The rows are grouped in 4 ways, from coarse to fine. Each group lies inside one group of the grouping before and may be the whole of it. The rows also spread widely along 16 directions, which tell nothing about the answers.
(in the rows, 128 means zero)
Some rows, each with its group in each grouping after it:
[136 104 130 129 147 165 135 154 110 155 119  70 158 161 143 154 129 112
 173 118 145 159 147 131 117 164 120  82 169  87 197 141 108  98 132 125
  96  85 142 190 186 124] | dava K_844 Kisip K_982
[161 138 136 168 110 119 124 111 178 124 171 104 118 118 151 117 119 130
 133  83 142 117 153 118  86 162 122  83 154 132 180 120  83 122 122 113
 130  91  92 195 145 132] | dava K_844 lanuf K_991
[116 102 161 122 142  79 118 112 102  94  69 161 107 221 156 130 131 114
 144 119 185 144  64 102 130  41 113 161 126 149 126 123 111 151  78 132
 110  82 155 139 139 157] | nor K_452 rufu K_291
[ 93  90 115 127 127 101 151 111 119 130 133 100 141 152 112 115 140 135
  98 101 150 165 119 118 121 117 139 139 133 130 142 131  88 128  99 108
 148  83  96  92 145 110] | dava K_844 Kisip K_503
[ 92  81 166 116 117 127  83 119 111 153  70 115 197 170 129 183 146 162
 195 124 173 171  82 137 144  50 108 184  40 157 106 173 102  86 129 116
 123 152 124  70  78 133] | nor K_452 lan K_251
[150 136 101 149 167 105 116 130 123 108 140 109 106 143 139 114 133 115
 137 147 117  68  89 101 106 140  99 103 196  67 165 121 158 141  84 132
 111 106 172 155 163 119] | nor K_900 Mun K_279
[120  99 193  97 136 129 156 141  60 176  75 165  94 129 143 140 109  90
  98 144 156 159 118 116 180  70 130 159 166 152 103 115 149 127 132 160
  95 122 139 115 167 140] | dava K_814 Pav K_610
[130 110  99 151 182  81 202 162 206 135 121 120 124  95 136 125 113 136
  95  62 155 163  96 125 112 119 163  81  91 126 155 117 159 139  97 131
 151  68 186 134 133 125] | nor K_452 fomo K_128
[124  75 129 140 127  85 153 113  91  95 144 150 132 155 101 123 106 116
  75  67 169 185 104 153  82  94 162  99 150 187 114  52 146 171  99 117
 112 131 111 109 169  43] | nor K_452 rufu K_448
[122 116 111 120 155 131 121 117 151 162 143 107 137  64 138 120 102 141
 134 136 118 131 101 139 139 127 141  89 126  71 160 163 157 107 129 153
 127 130 153 137 130 144] | dava K_844 lanuf K_915
[ 89 108 120 151 173  86 134 172 146 134  80 130 125 163  64 165 210 126
 130 109 137 105 115 123 171 140  96 197 180 149 117 124 150 101 117 134
  75 123 135 119 157 125] | nor K_900 paf K_525
[139  84 136 152 166 134 101 115 149 134 132 137 110 153 182 103 137 160
 117 119 136 137  87 138 153  68 127 160 131  89 128  71 155 137  86 103
 131 117 126 149 147 134] | nor K_452 fomo K_512
[106 129  75 137 173 128  60  99 140 129 140  58 129 185 187 119 154 163
 201 149  69  61  86 114 156 121  96 163 141  24 183 167 119 113  86 126
 111 126 154 137 121 150] | dava K_84 kida K_379
[145  97 194 179 129 138 145 148 138 129 115 129 113 164 165 147 120 156
  96  71 164 142 124 133 106  90 129 136 103 181 100  50 127 141 118  82
 156 120 127  96 155  88] | dava K_814 Pav K_631
[128  98 149 136 144 134 121 147 133 143 142 144 138  63  97 152 126 116
 103 114 172 136 136 143 126 145 115 118 149 122 101 103 153 120 118 126
 130 140 112  85 140 125] | dava K_844 lanuf K_915
[148 163 133 150  97 110 150 130 158 121 137 131 141  92  90 135  53 138
  93 105 175 128 130 126  82 132 152  35 125 169 173 169 113 126 155 148
 172  98 148 161 167 134] | nor K_900 paf K_525
[133 102 130 134 120 126 152 121 109 164 142  61 155 128 149 127 153 131
 153 131 119 125 128  97 124 123 106 152 121  92 153 136  94 101  96  99
 144 101  97  82  97  97] | nor K_900 Mun K_279
[125 134 167 155 122  97 231 159 187 188 137 125 101  77 107 115  99 105
 113  85 137 163 149 125 116 156 169  80 128 156 164 145 132 118 122 169
 138  78 157 162 133 144] | nor K_900 Mun K_279
[128 104 181 153 130 121 156 139  96 137 118  85 148 120 112 139 152 122
 142 144 148  98 105 110  87 159 106 114 149 105 131 121 140 108 107 106
 142 112 150  54 127  78] | dava K_844 lanuf K_915
[116 114 176 157 143 131 141 182 185 138 121 158 124 123  92 165 120 104
 134  75 209 157 159 144 114 166 116 108 135 149 125 117 111 122 107 137
 129  87 134 147 159 187] | dava K_844 lanuf K_915
[151 100 170 140 148 103 115 112 182 130 125 171 107  38 118 112 131 128
 117 134 177 131  88 141 153  94 128  98 153 120 142 129 191 117 123 150
 126 126 123 151 115 166] | nor K_900 paf K_525
[ 90 118 103 142 150 108 144 119 137 113 186  80 121 138  86 117  80 135
 154  95 123 119 118 156 109 131 165  75 145 117 186 132 152 151  82 161
 158 132 143  86 126  97] | nor K_900 Mun K_279
[162 108 126 145 152 172 133 141 124 142 190 104 114 109 187 133  73 114
 123  79 143 145 166 136 100 137 133  83 140  93 147  58 124 153  88 110
 148 111 115 121 156 112] | dava K_844 Kisip K_982
[170 143 175 166 136 134 150 146 123 128  79  82 121 127 113 148 161 144
 120 159 153  58 127  98 140 146  91 109 200 134 180 136 154  82 164 120
 137  97 144 146 178 103] | nor K_452 rufu K_291
[162 114 200 141  79 153 152 126 151 208 149 115 137  75 165 126 114 112
 166 121 147 166 168 117 127 129 120 120 107 126 153 145  81  88 130 130
 131 103  80 168  93 160] | nor K_900 Mun K_279
[165 131 141 150 134 111 163 139 124 145 152 159  99  66 145 120  77 116
  63 110 137 117 115 112  97 105 136 101 130 139  94  80 164 157 106 132
 151 132 153  96 141 100] | nor K_900 Mun K_279
[146 139  69 112 127 106 154 170  88 184 143 139 182  97 146 162  94  77
 121 109 114 148 128  88  60 165 109 116  90  99  85 140  93 134 101 128
  87 122 176 118 128  93] | nor K_452 fomo K_128
[144 135 124 151 151 117 115 115 153 122 172 101  95 113 167 137 118 122
 168  79 110  90 140 123 107 137 119 109 148 127 157 100 130 139  99 134
 116 135 121 120 106 113] | dava K_844 Kisip K_503
[186 122 137 177 128 174  77 144 148 124 144  91 157 127 178 171 136 169
 135 105 158  88 145 108 107 110  67 147  96 117 114  82 101 110 114  55
 171 131  90  94 122 114] | nor K_900 Mun K_279
[172 105 196 132 124 137 144 162 140 177 141 142 150  28 137 158 130  54
 181 120 179 155 156 127  89 201  98  65 157  96 138 135 139 103 121 148
  79 113 135 153 107 147] | dava K_84 kida K_379
[158 119 115 117 183  87 174 149  61  96 128  89 124  84 101 162 129  66
 144 122 141  78 107 106  95 155 110  63 213 119 161  98 208 142 102 154
  90 136 175  57 131  34] | nor K_452 rufu K_291
[106 135  94 142 152 143  94 132 160 137 115  60 146 182 130 152 145 164
 173 114 120 106 133 127 153 144 110 130 144  96 200 177  92  87 138 127
 116 100 130 183 167 158] | dava K_844 lanuf K_915
[ 97 114 118  88 137  78 149 113 116 120  87 103 142 129 111 166 138 118
 149 108 179 136 115  96 173  65 114 163 100 165 145 182  96 111 106 146
 148  96  98  45  77 148] | nor K_452 rufu K_448
[138 129 175 160  98 104 134 141 143 164 126 165 127  91  85 135 146 115
 107 128 144 121 134 122 110 151 109 139 159 164  98 131 128 109 141 137
 103 138 116 153 145 124] | nor K_900 Mun K_279
[116 128 110 135 164 151 159 170 104 207 124  97 112 122 154 166 124 130
 113  98  66 118 158 124 164 134 130 179 131 125 103  94 141 107 137 141
  91 158 149  99 159  93] | dava K_844 lanuf K_915
[ 96 101 236 161 117 158 106 154 141 167 122 124 134 176 129 162 144 130
 225 125 176 118 143 144 141 122  92 190  86 125 110 125  97 101  73 129
 153 129 118  67  76 179] | nor K_452 rufu K_448

New rows, each followed by its group in each grouping:
[146 118 125 147 163  96 152 173 121 136 144 145 123 144 152 137 120  64
 166 105 136 129  99 105  54 165 106  94 146  79 120  98 142 160  51 137
  78 100 208 151 136 120] | nor K_900 Mun K_279
[166 118 193 148  85  77 188  90  99 180 150 141 104  98 190  76 108  92
 133 126  96 139  91  95  57 116 147 104 126 133 127 104 128 143 100 135
  96 117 153 146  94  66] | nor K_452 lan K_251
[135 107 115 120 171 112 122 146 105 135 155 140 120 109 139 157 103  84
 168  90 128 127 122 140 115 123 122 114 150 123 123  82 172 153  85 157
  75 161 151 106 114  95] | nor K_452 fomo K_128
[ 88 106  91 131 168 130 134 141 114 134 144 104 125 203 128 111  99 138
 120 118 134 140 113 135 142 108 144 140 142  75 156 113 120 150  64 132
 152  90 152 119 179 137] | nor K_452 fomo K_512
[132  65 151 105 183 121 119 103 131 128 138  95 107  90 173 108 169  94
 180 147 164 124  98 112 175 102  98 139 174  32 175 120 153 118  54 128
 124  83  96  93  82 170] | dava K_844 lanuf K_991
[127 174  90  85  79 114  84  93 102 182 155 173 117 107 154 118  64  89
 109 140 110 133 158  89 139 115 115 151 140 120 121 197  35 128 134 174
  91 119  88 203 148 205] | dava K_844 lanuf K_991
[147 139 158 144  92 139  99 120 107 161 166 104 133 121 139 163 126 114
 178  95 103 102 177 129 108 159 102 132 155 170 136 117  93 109 148 129
  79 174  80 140 115  86] | dava K_814 Pav K_610
[156  87 161 177 152 127 129 165 194  97 138 109 153 101 101 178 163 133
 149  60 214 138 144 140 100 146  95 100 125 157 138  80 139 116 102  85
 151 108  94  93 110 114] | nor K_900 Mun K_279
[129 141  85 130 123  59 166  96 149 154 178 130 102  77 114  83 121 100
 109 106  81 121 126 117 112 160 154  99 181 121 167 146 131 137 112 173
  85 116 120 186 131 103] | nor K_452 rufu K_448
[ 77 149 184 135  84  80 213  98 115 182 117  84  94 131 101  98 111 137
 120 134  96 106 128 100 138 123 166 142 131 167 164 189  94 104 135 169
 164  95 132  79 114 117] | dava K_844 lanuf K_915
[130 133 188 172 104 134  88 104 127 129 146 109 124 182 147 124 112 155
 191 133 126  83 110 135  97 116 112 132 124 126 151 125 113 122 104 126
 139 143 137 134 116 121] | nor K_452 rufu K_291
[151  95 177 139 139 115 226 126 110 149 140  89  94  88 118 109  99 102
 103  93 149 159 147 142 131 125 178  53 198 164 204  80 182 130 134 156
 129  99 122 130 162  57] | nor K_452 lan K_251
[137 145 219 129  65 120 149 121 111 210 112 159 125  90 134 125 105 103
 149 159 137 130 139 103 125 123 118 148 111 150 112 178  90  93 144 164
 117 124 127 146 101 163] | nor K_452 rufu K_291
[171 115 190 139  89 120 143 114 110 138 125 134 150  82 144 117 117 102
 114 147 188 142 111  94  59 145 107  69 143 115 135 143 100 117 122 105
 146  77 127 134 136 121] | dava K_844 Kisip K_503
[159 150  91 131  96  83 147  82 151 143 199 106 118  50 137 111 109 115
 114  84 101 109 165 105 109 143 133 106 143 155 162 136  92 127 125 140
 126 128  56 135  88  94] | nor K_452 rufu K_448
[112 132 108 155 130  88 183 140 156 144 129 110 120 119  89 115 141 142
  55 105 142 112 143  99 138 140 128 151 145 145 136 133 103 121 112 117
 171  78 109  93 155 117] | nor K_452 lan K_251
[149 138  47 106 162 142 102 122 106 105 170  50 148 146 173 183  72 126
 186  62 126 115 160 122 130  98 119  94 112 126 193 119 101 138 104 132
 128 138 103  97 108  97] | nor K_452 rufu K_291
[161 153 132 126 115 131 131 122 102 110 167  95 133 115 141 151  50 101
 163 104 167 102 153 112  84 130 119  54 134 132 180 135 103 143 103 145
 160 112 126 102 118 117] | nor K_452 rufu K_291
[176 116 151 148 123  95 177 136 135 145 175 150 109  70 153 105 111  68
 105  97 160 137 144  98  71 160 116  89 158 114 130  80 121 155  72 122
 123  83 119 132 121 110] | nor K_452 lan K_251
[170 127 186 153  59 132 134 135 100 179 131 160 156 131 157 159 106 106
 129  87 148 168 160 115  64 128 112 134  94 198  85  99  64 117 145 109
  90 138  99 165 132  94] | nor K_452 rufu K_448
[124 114 133 132 134 128 145 144 151 129 131 103 136 130 117 168 114 118
 141  58 177 168 168 135 122 135 132  97 131 175 165 126  93 118 131 129
 129  96  97 133 143 132] | dava K_844 Kisip K_503
[134 136 128 147 131  78 195 150 159 151  97 122 116 122 114 141 151 120
  94  83 140 134 140  97 134 134 128 140 137 177 142 135 108 111 136 134
 113  81 129 151 145 119] | nor K_452 rufu K_291
[111 136  93  87 155 120 124 155 105 137  86 105 155 138 131 209 101 102
 167  87 162 144 138 105 145 103 108 126 101 153 142 177  94 110 132 153
 101 115 145 100 125 156] | dava K_844 lanuf K_915
[157 112 183 145 135 150 185 179 102 142 143 114 115 146 181 180  76  77
 147  45 188 158 178 110  75 132 119 101 101 161 117  48  92 156  75 107
 145  89 133  67 126 110] | dava K_844 lanuf K_915
[122 112 130 142 170  61  96 100 161  80 133 157  99  95  97 119 152 126
 131 120 158  80  72 130 134  99 110 129 172 133 130 119 189 146  88 148
 119 143 132  94 102 126] | nor K_452 lan K_251
[136  61 164 136 143 173  28 139  76 152 125 185 167 169 171 150 140 130
 153 152 162 154  84 150 121  77  77 200 110  74  39  58 141 134  75  87
  89 176 127 111 140 129] | nor K_452 fomo K_512
[108  72 197 165 115 148 164 124 132 173  77  78 159 168 119 107 163 181
 112 146 145 180  90 144 127 121 155 116 133 120 170 143 128  75 160  99
 143  83 145 162 188  97] | dava K_844 Kisip K_503
[204 125 125 128 126  94 150 146 116 153 116 199 127  30 148 144 127  80
  42 113 161 137 126  86  99 124  98 122 158 157  68  81 145 135 142 116
  81 122 120 156 154  97] | nor K_452 fomo K_128
[153 135  72 137 156 128 146 185 109 149 110 166 141  94 104 174  80 128
  18  94 143 148 128 125 114 114 133 110 135 164  75  91 161 142 156 128
 114 145 170 133 222  89] | nor K_900 Mun K_279
[127 130 126 129 136 123 117 152 121 157 156 159 121  67 111 171 111 110
  95  97 152 103 171 118 150 113  95 188 115 161  58  93 124 137 100 132
 148 167  83  18  96 128] | nor K_452 lan K_251
[ 80 113 108 129 114 126 114 128 109 189 206 103 162  91  81 117 124 116
 152 134  77 124 146 151 108 200 131 133 146  74 121 155 115 117  99 147
 105 172 111  89 113  93] | dava K_814 Pav K_610
[153  99 137 147 147  96 118 128 109 135 107 131 143 134 150 146 176 115
 154 118 115 117  82 117  97 125  99 142 147 126 111  96 159 119 115 117
  55 149 155 145 126  68] | nor K_452 rufu K_448
[104 119 104 133 111 145 178 163 137 210 122  80 170 131 105 162 123 140
 100  79 116 190 183 133 140 162 152 135 109 156 149 156  66  81 172 128
 112 105 103 161 179 113] | dava K_844 lanuf K_991
[142 117 101 123 165 112 129 148 127 146 178 146 135  35 103 136 112  83
 127 123 138 112 131 131 112 166 115  96 170  82 117 111 177 139  88 154
 107 148 136  95 116 110] | nor K_452 fomo K_512
[186 178 109 149 108 117 176 173 143 168 165 127 122  60 144 150 108  76
  77  88 130  97 201  67  77 213  90  95 159 137 122 124  68 127 131 115
 120  84 114 154 156 120] | dava K_814 Pav K_610
[134 127  89 171 148 100 139 124 178 138 158 111 128 110 134 103 139 168
  83 102 103 103 107 121 113 133 134 134 125 107 130 106 139 129 107 104
 150 115 134 128 143  96] | nor K_452 fomo K_512
[144 126 113 137 113 124 107 107 108 164 148  87 148 109 144 139 146 140
 151 132  85 101 128 110 130 120 103 156 138 120 136 136 115  99 134 118
 101 159  95 121 109  84] | nor K_900 Mun K_279
[126 131 101 119 175 150 155 186 111 164 152 117 116 116 129 164  66  88
 141  95 134 134 159 136 139 140 136  97 147 101 149 106 152 143  93 168
 117 124 170 113 160 138] | nor K_900 paf K_525
[139 119  89 129 136  92 164 133 139 128 137  82 134 118 105 152 152 110
 125  73 137 140 159 107 135 139 120 118 170 165 177 128 104 113 129 128
 100  98  78 143 138  95] | nor K_900 Mun K_279
[158 155 119 158 100 164  94 143 105 183 163 122 145 110 155 144 114 132
 103 136  94  88 165 103  93 176  86 151 141  98  93 112  80 109 136 100
 116 146 112 142 169 112] | dava K_844 lanuf K_915
[152 120 110 120 184  69 161 151  93  95  85 119 120 127 113 143 165  69
 128 143 166  86  84  76 108 145  85  98 217  97 161 130 170 135  90 139
  85  77 184 122 159 100] | nor K_452 lan K_251
[124 129 126 125 106 110 177 181  88 183 119 101 198 111  87 194 119  83
 166 100 134 157 143 109  61 181 116 100  99 155 114 166  98 102 133 139
  87 135 164  94 116  72] | nor K_900 Mun K_279
[128 151 108 168 168 128 151 178 193 139 102 120 126 123 115 171  98 170
  98  78 146 111 126 138 134 122 138 108  90 160 133 131 151 116 144 140
 161 119 188 128 167 139] | nor K_452 rufu K_448
[141 119 138 162 107 143  71 129 116 138 156 164 155 144 131 138  93 148
 113 116 143 131 114 148  79 119 115 131 108 131  81  93 117 141 114 109
 122 166 132 139 158 106] | nor K_452 rufu K_291
[100  70 194 143 127 111 122 111 158 134 103 127 145 143 103 147 143 156
 176  88 177 178 100 173 148  72 150 135 102 189 147 121 147 104 133 137
 118 142 104 122 100 117] | nor K_452 fomo K_128
[157 114 114 141 114 127  95  95 115 148 148 117 149  98 157 123 130 144
 112 122 103 131 110 124  94 127 122 110 145 122 130 119 123 113 151 107
  94 150 109 163 150  77] | dava K_844 Kisip K_503
[154 136 105 142 131 138 132 148  89 163 155 128 140 117 143 135  95 117
  96 125 109 112 137 114  94 144 118 122 146 107 108  94 128 136 115 120
 115 139 145 125 169  81] | nor K_452 fomo K_512
[117 125 184 153  99 101 150 120 140 158 141 101 129 138 128 126 137 120
 194 116 130 113 126 112 106 136 121 133 117 136 157 151  96 109  97 135
 131 109 121 110  78 129] | nor K_900 paf K_525
[131 112  49 118 200 120 130 148 149 150 146  95 116 140 180 156 111 116
 171  60  87 151 122 134 151  99 139 122 124 102 168 107 152 138  96 153
  66 136 158 172 131 122] | nor K_900 Mun K_279
[126 159 148 118 120 130 158 150  92 203 126  93 132 135 196 145  96  87
 200 146  93  97 126  69  92 152  99 139  84  63 129 181  71 112  84 148
 120  96 193  99  89 159] | dava K_844 lanuf K_915
[194  99  92 127 140 111 120 115 109 105 160 151 138  50 133 146 106 108
  61  75 162 158 135 134 102 107 126  79 169 166 120  54 163 148 142 112
  91 153  80 143 160  54] | nor K_452 rufu K_291
[126 107 160 115 130 102 170  88 130 145 143 107  95 106 179  97  87 113
 146 103 138 159 107 117 122  82 164  89 119 124 177 136 122 139  96 151
 147  87 129 115  98 135] | dava K_844 Kisip K_503
[ 91 100 122 141 117 137 137 143  98 152 135  89 154 188 107 153 131 135
 116  89 136 160 164 137 130 143 130 159 137 144 131 112  78 122 117 110
 125 117  92  95 172  94] | dava K_84 kida K_379
[ 97 133 120 133 158 116 114 172 157 137 128 152 130 129 102 182 101 115
 146  70 154 135 138 146 126 137 125 121 111 160 110 138 129 137 116 158
 106 146 161 116 137 154] | dava K_814 Pav K_610
[182 135 123 122  95 100  84  90  84 136 158 153 151  92 181 147 104  96
 159 113 115 118 109 102  61 108  99 113 114 144 100 115 108 139 119 126
  68 172 116 142  88  78] | nor K_452 rufu K_448
[146 163  94 125 160  94 167 135 175 166 127 114  80  84 179 133 123 103
 131  88  96 105 145  84 147 135 124 121 144 125 165 154 112 119 125 163
 100  86 146 173 123 164] | dava K_844 Kisip K_503
[132  89 145 138 116  96  99 101 120 101 106 160 138 128  85 126 165 129
  75 118 182 156 106 132 116 117 116 124 196 172 123 113 126 120 150 109
  92 117  81 168 187 104] | dava K_844 Kisip K_503
[162 103  92 125 168 124 116 122 121 112 139 149 124  72 143 127  96 141
  49 117 161 131 100 128 142  72 130 111 146 116 111  77 180 150 114 114
 151 132 121  98 163 101] | nor K_452 fomo K_512
[142 131 184 160  87 164 126 139 120 166 151 104 140 163 138 154  76 127
 184  97 140 148 164 146  91 134 134  91 119 162 162 122  92 116 135 137
 123 136 123 169 145 118] | nor K_900 Mun K_279
[155 115 176 167  98 134 111 103 207 130 141 107 155 104 146 125 117 171
 159 102 187 146 125 138 106 113 126  84  80 134 180 155  93  97 129 107
 179  91  96 166 100 163] | nor K_452 rufu K_448
[145  68  96 160 176 135  98 155 160 148 169 167 141  77 142 152 129 144
  88  58 126 175 111 173 118 101 134 142 103 130  59  27 191 149 102 102
  91 191 121 116 138  77] | nor K_900 Mun K_279
[134 107 188 136 134 139 149 187 135 180 100 158 149 101 100 162 142  85
 148 136 194 154 146 124 128 163  96 130 147 116 113 136 128  99 114 141
 106  96 144 142 145 169] | nor K_452 fomo K_512
[172 100 156 126 119  66 134 105  94 106 101 148 138 109 123 121 179  79
 127 143 173 126  86  87  90 130  88 112 197 130 137 122 134 123 112 117
  67  95 116 164 132  92] | nor K_452 rufu K_291
[131 120 168 154 156  99 176 147 135 111 101 116  77 145 104 147 137 120
 113  92 162 105 132 120 154 100 129 129 185 188 155  90 164 133 118 144
 132 104 129 107 156 111] | nor K_900 Mun K_279
[121  92 154 111 130  73 181 106 117 171 120 149 101 110 157 111 133  94
 135  98 120 175 103 119 142  80 154 151 124 153 125 114 138 133 100 161
  81 118 125 133  95 112] | nor K_452 rufu K_448
[105 126 129 131 145 106 163 123 168 175 117  98 117  90 115 138 119 158
 138 101 105 127 125 141 181  96 160 137 111 162 164 159 154  95 153 168
 131 140 130 118 108 121] | nor K_452 fomo K_128
[176 152 166 133 117 131  97 149  89 108 115 160 141  85  88 182 100  89
 129 145 200  78 142 111  94 146  78  84 189 163 117 127 146 122 146 142
 117 144 130 117 158 118] | nor K_452 fomo K_512
[151 122 146 142 134 117 144 160 207 168  99 158 149  69 139 174 115 131
 128  64 183 181 138 132 131 107 128 111  65 180 123 146 120 101 153 138
 118 112 136 168 113 169] | nor K_452 lan K_251
[122 127 158 147  88  92 111  95  97 126 178 146 113 125 121 102 125 111
 108 129 128  91 126 104  85 140 104 151 158 134  94 110  90 152  84 112
 136 135  87  79 114  99] | dava K_814 Pav K_610
[156 135  67 129 171 109  90 168 132 125 123 166 141 105 131 177 124 102
 117  97 137 114 114 115 114 130  92 124 148 121 100 110 150 136 118 133
  66 147 160 159 160 128] | nor K_900 paf K_525
[146 106 136 109 126 119 163 141 141 184 162 131 130  26 139 146 119  80
 120  87 145 168 174 119 140 149 124 112 135 133 125 123 116 116 123 141
 106 123  77 113  96 128] | dava K_814 Pav K_631
[178 159 179 174 125 105 131 146 158 126 101 149 115 118 154 144 130 120
 143 129 158  71 105  91  79 142  88 104 134 137 127 132 131 119 121 127
 124 102 181 163 133 142] | nor K_452 rufu K_448
[131 113 172 151 123 115  87 147 197 150  66 184 173 120 141 188 132 168
 153  84 190 172  85 141 121  63 114 154  19 192  73 154 118  96 153 117
 117 144 154 149  96 173] | nor K_452 fomo K_512
[151  99  71 156 146 144  73 130 134 136 188 115 179  80 117 137 129 143
 114 102 102 137 117 165  70 187 123  75 161  80 127  91 158 121 138 104
  73 177 128 176 178  57] | dava K_844 lanuf K_915
[114 113 197 144 152  80 175 134 144 136  93 124  88 138 147 120 152 108
 162 122 145 107  85 102 129 114 122 128 143 126 145 137 151 129  89 145
 122  87 177 104 104 139] | dava K_814 Pav K_631
[ 69 131  71 106 140  73 153 126 124 145 139 133 125 122  59 122 111 105
  97 103 114 153 126 133 128 155 161 110 174 141 149 178 118 133 125 182
  93 114 141 145 173 125] | dava K_844 Kisip K_503
[132 113  99 119 156 107 143 127 111 154 153 151 104  73 146 128 105 107
  74  94 112 144 125 123 127 111 142 131 145 132  94  88 151 150 110 141
 105 144 127  98 143  98] | dava K_844 Kisip K_503
[142 112  94  69 112  94 126  77 109 138 120 108 160 107 163 133  89 100
 161 108 163 192 113 104 136  64 137  87 109 135 197 194  79 117 129 153
 103  90  93 172 100 147] | nor K_452 lan K_251
[154  87 177 143 119 110 106  70 128 124 164 108 109 120 195  91 157 116
 177 124 133 118 101 109 104 109 103 135 150  87 153  94 111 129  74  98
 113 107  80 130  80 118] | dava K_844 lanuf K_915
[171 149 159 151  90 122 144 138  88 175 106 148 122 129 165 152 123 126
  80 118 116 107 145  83 112 105  99 181 119 181  72  95  92 117 149 107
 111 137 115 122 149  90] | nor K_452 rufu K_291
[151 151 124 128 114 104 139 108  86 124 104  57 149 124 113 141 154 132
 143 172 127  50 117  72 125 139  86 122 181 120 184 179 111  87 145 120
 141 102 117  97 128  82] | nor K_452 fomo K_128
[164 127 131 145 146 117 120 110 135 122 124 121 120 101 191 125 109 144
 116 117 130 108  83 104  92  95 123  96 115 108 131 116 146 134 120 111
 137 115 163 127 131 111] | dava K_844 Kisip K_982
[159 118 183 159  86 135  82 109 127 124  74 135 181 173 159 148 120 176
 141 142 182 140  71 119  78  75 103 116  70 151 122 154  93  99 152  89
 143 114 152 169 145 126] | nor K_452 rufu K_448
[150 118 154 122 166 129 164 166 136 140 118 114 113  61 127 181 129  84
 145  87 175 126 165 116 142 146 109  99 164 149 145 113 152 113 128 147
 115 109 122  93 122 131] | dava K_844 Kisip K_982
[119 118  95 124 146  97 108 127 105 135 129 162 125 176 184 133  94 109
 127  87 118 156  82 113  82  94 128 139  96 111  90 106 104 166  79 128
  78 123 179 151 148 129] | dava K_844 lanuf K_915
[127 172  95 111 100  95  75 121 118 139 134 152 144 101 109 168 138 109
 130 139 144  65 155  72 141 128  56 201 123 140  83 184  53 112 111 136
 130 136  73  80  89 175] | nor K_452 rufu K_448
[147 128 111 178 173 172  88 180 165 173 129 108 144 126 153 167 153 156
 137 114  96  95 134 140 126 175  95 143 141  80 118 102 148  94 142 110
  87 153 168 178 181 125] | dava K_844 lanuf K_991
[121 155  79 134 146  71 228 159 151 191 140 113  96 102 124 124 117  96
  95  73  73 129 156  97 131 164 158 129 150 152 151 131 120 128 122 169
  89  94 155 160 147  99] | nor K_452 fomo K_128
